All rows are made from the same 4 directions, up to rounding. Whole rows:
[[ 1.67  3.13  2.77  1.34  3.66 -0.69 -2.03  0.10 -3.28  1.37 -0.27 -0.54
   1.52]
 [-1.92  0.49 -1.26  0.36  0.72  0.62  2.29  1.87 -0.82 -2.01  2.21  0.62
  -0.65]
 [-1.48  1.32 -1.99  0.97  1.55  1.99  2.05  2.18 -0.44 -1.95  0.83  2.29
   1.37]
 [ 0.59  1.35  0.45  1.06  2.31  0.63 -0.67  0.47 -1.30  0.29 -0.86  0.78
   1.59]
 [ 0.58 -4.91  0.31 -0.96 -2.03 -1.30 -1.44 -2.39  1.75  1.39 -2.44 -1.99
  -2.12]
 [ 0.10  4.00 -0.76 -1.09 -2.79  0.73  1.10  0.59  1.79 -0.53  2.27  1.60
   1.43]
 [ 0.98 -1.91  1.59 -0.67 -0.96 -1.74 -1.62 -1.79  0.14  1.50 -0.86 -2.15
  -1.57]
 [-1.21  3.48 -1.04 -0.81 -1.94  0.48  2.35  1.58  0.64 -1.67  3.75  1.10
   0.13]]

The start of a row, then its end:
[ 1.63 -1.37  0.65 -2.10 -4.67 -1.29 -1.66 -2.77  3.30  1.96]  [-1.14 -1.24 -0.80]
[-1.24 -4.23 -0.50  0.64  1.57 -0.32  0.42  0.08 -0.93 -0.62]  [-1.03 -1.14 -2.03]
[-0.19  3.39  1.63 -0.92 -1.20 -1.69  0.69  0.49 -1.15 -0.27]  [ 4.09 -1.42 -1.33]
[-2.02 -1.69 -2.04 -0.21 -0.80  0.69  2.27  1.10  0.76 -1.87]  [ 1.17  0.50 -1.25]
[-0.60  2.02 -0.67  1.47  2.99  1.50  0.86  1.86 -1.70 -1.09]  [0.27 1.76 1.80]
[ 2.25  2.17  0.69 -0.85 -2.19  0.18 -1.86 -1.54  2.05  1.86]  [-1.40  0.80  2.17]
[ 1.01 -3.51 -0.43  1.03  1.76  0.96 -1.86 -1.19  0.50  1.21]  [-4.72  0.56  1.21]
[ 1.90 -0.08  2.65 -1.07 -1.61 -2.31 -2.37 -2.25  0.12  2.27]  [-0.32 -2.46 -1.14]
[-1.52 -4.86 -0.48  0.18  0.68 -0.82  0.67 -0.14 -0.61 -0.72]  [-0.48 -1.75 -2.97]
[ 2.10  1.85  1.93  1.41  3.31  0.17 -2.55 -0.47 -1.97  1.77]  [-2.35  0.33  2.46]
[ 2.75  3.32  0.49 -1.23 -3.28  0.54 -2.02 -1.77  3.04  2.13]  [-1.47  1.49  3.07]
[-1.81  0.21 -0.93 -0.53 -1.05 -0.20  2.24  1.22 -0.03 -1.73]  [ 2.91 -0.23 -1.64]
[ 2.41  0.43  0.75 -0.98 -2.47 -0.13 -2.36 -2.25  2.44  2.28]  [-2.41  0.23  1.58]
[ 1.24 -0.16  2.21 -0.99 -1.46 -2.15 -1.61 -1.70 -0.08  1.62]  [ 0.35 -2.34 -1.48]
[-1.92 -3.84 -1.74  0.18  0.19  0.36  1.58  0.57  0.28 -1.45]  [-0.23 -0.24 -1.87]
[-0.22 -2.75  0.26 -0.16 -0.11 -0.84 -0.35 -0.74 -0.04  0.28]  [-0.71 -1.35 -1.63]
[ 2.40  3.52  2.13 -0.58 -1.00 -0.79 -2.14 -1.27  0.22  2.03]  [-0.10 -0.22  1.64]
[ 0.78  2.21 -0.65  0.44  0.38  1.55 -0.31  0.35  0.68  0.20]  [-1.04  2.12  2.72]
[ 2.10 -0.27  0.79 -0.22 -0.72  0.02 -2.35 -1.83  1.31  2.04]  [-2.87  0.16  1.51]
[-0.45  3.24 -1.97 -0.80 -2.56  1.69  1.74  1.05  2.30 -1.15]  [1.64 2.57 1.88]
[ 0.22 -2.37  0.26  1.54  3.40  0.39 -1.08 -0.07 -1.63  0.42]  [-2.72 -0.11  0.38]
[ 1.13  1.24  0.22 -2.80 -6.28 -1.13 -0.37 -1.96  3.88  1.13]  [ 1.34 -0.61 -0.62]
[-0.27  0.67 -1.82 -0.66 -2.22  1.34  0.98  0.23  2.39 -0.60]  [0.01 1.80 1.15]
[-0.31  4.03 -1.85  0.05 -0.72  2.25  1.54  1.61  1.25 -1.21]  [1.16 3.19 2.90]
[-0.51 -0.61  0.61  2.28  5.37  0.40 -0.23  1.33 -3.68 -0.48]  [-0.98 -0.04  0.38]
[ 0.95  0.68  2.24 -0.80 -0.95 -2.09 -1.19 -1.14 -0.68  1.22]  [ 1.14 -2.20 -1.42]
[ 0.12 -2.44 -0.11 -0.06 -0.18 -0.22 -0.57 -0.82  0.52  0.45]  [-1.49 -0.57 -0.66]
[-1.38 -3.41 -2.33 -1.24 -3.32  0.42  1.55 -0.38  2.98 -1.01]  [-0.12  0.18 -1.61]
[-2.94 -3.31 -3.11 -0.21 -1.02  1.07  3.14  1.41  1.23 -2.63]  [ 1.07  0.68 -1.90]
[-1.62  0.59  0.94 -1.04 -1.34 -2.15  1.79  0.73 -1.29 -1.22]  [ 4.64 -2.41 -3.50]
[-1.58  0.16 -2.05  0.27  0.07  1.43  2.08  1.55  0.45 -1.81]  [0.96 1.58 0.34]
[ 1.10 -1.87  0.49 -0.31 -0.72 -0.42 -1.55 -1.56  0.98  1.36]  [-2.18 -0.63 -0.05]
[ 0.23 -0.23  0.16  0.31  0.68  0.10 -0.39 -0.09 -0.30  0.23]  [-0.67  0.05  0.30]
[ 1.95  0.17  2.75  1.59  4.15 -0.83 -2.95 -0.83 -3.03  2.02]  [-2.49 -1.13  1.01]
[ 3.44  4.42  1.37 -0.70 -1.93  0.47 -2.84 -1.76  2.01  2.68]  [-1.86  1.50  3.88]
[-3.41 -4.77 -2.33  0.20  0.39  0.13  3.07  1.47 -0.35 -2.73]  [ 1.34 -0.73 -3.43]
[-0.59 -3.57 -2.51  0.14 -0.67  1.72  0.45 -0.28  2.31 -0.47]  [-2.86  1.52  0.56]
[-2.40 -0.79 -0.96 -0.91 -1.70 -0.80  2.73  1.17  0.00 -2.06]  [ 3.69 -1.05 -2.99]
[-1.90 -2.24 -1.53 -0.61 -1.45 -0.06  2.00  0.59  0.84 -1.55]  [ 1.41 -0.38 -2.10]
[-0.93 -2.37 -3.23  0.95  0.83  2.90  1.03  0.82  1.72 -1.16]  [-2.92  2.91  1.92]
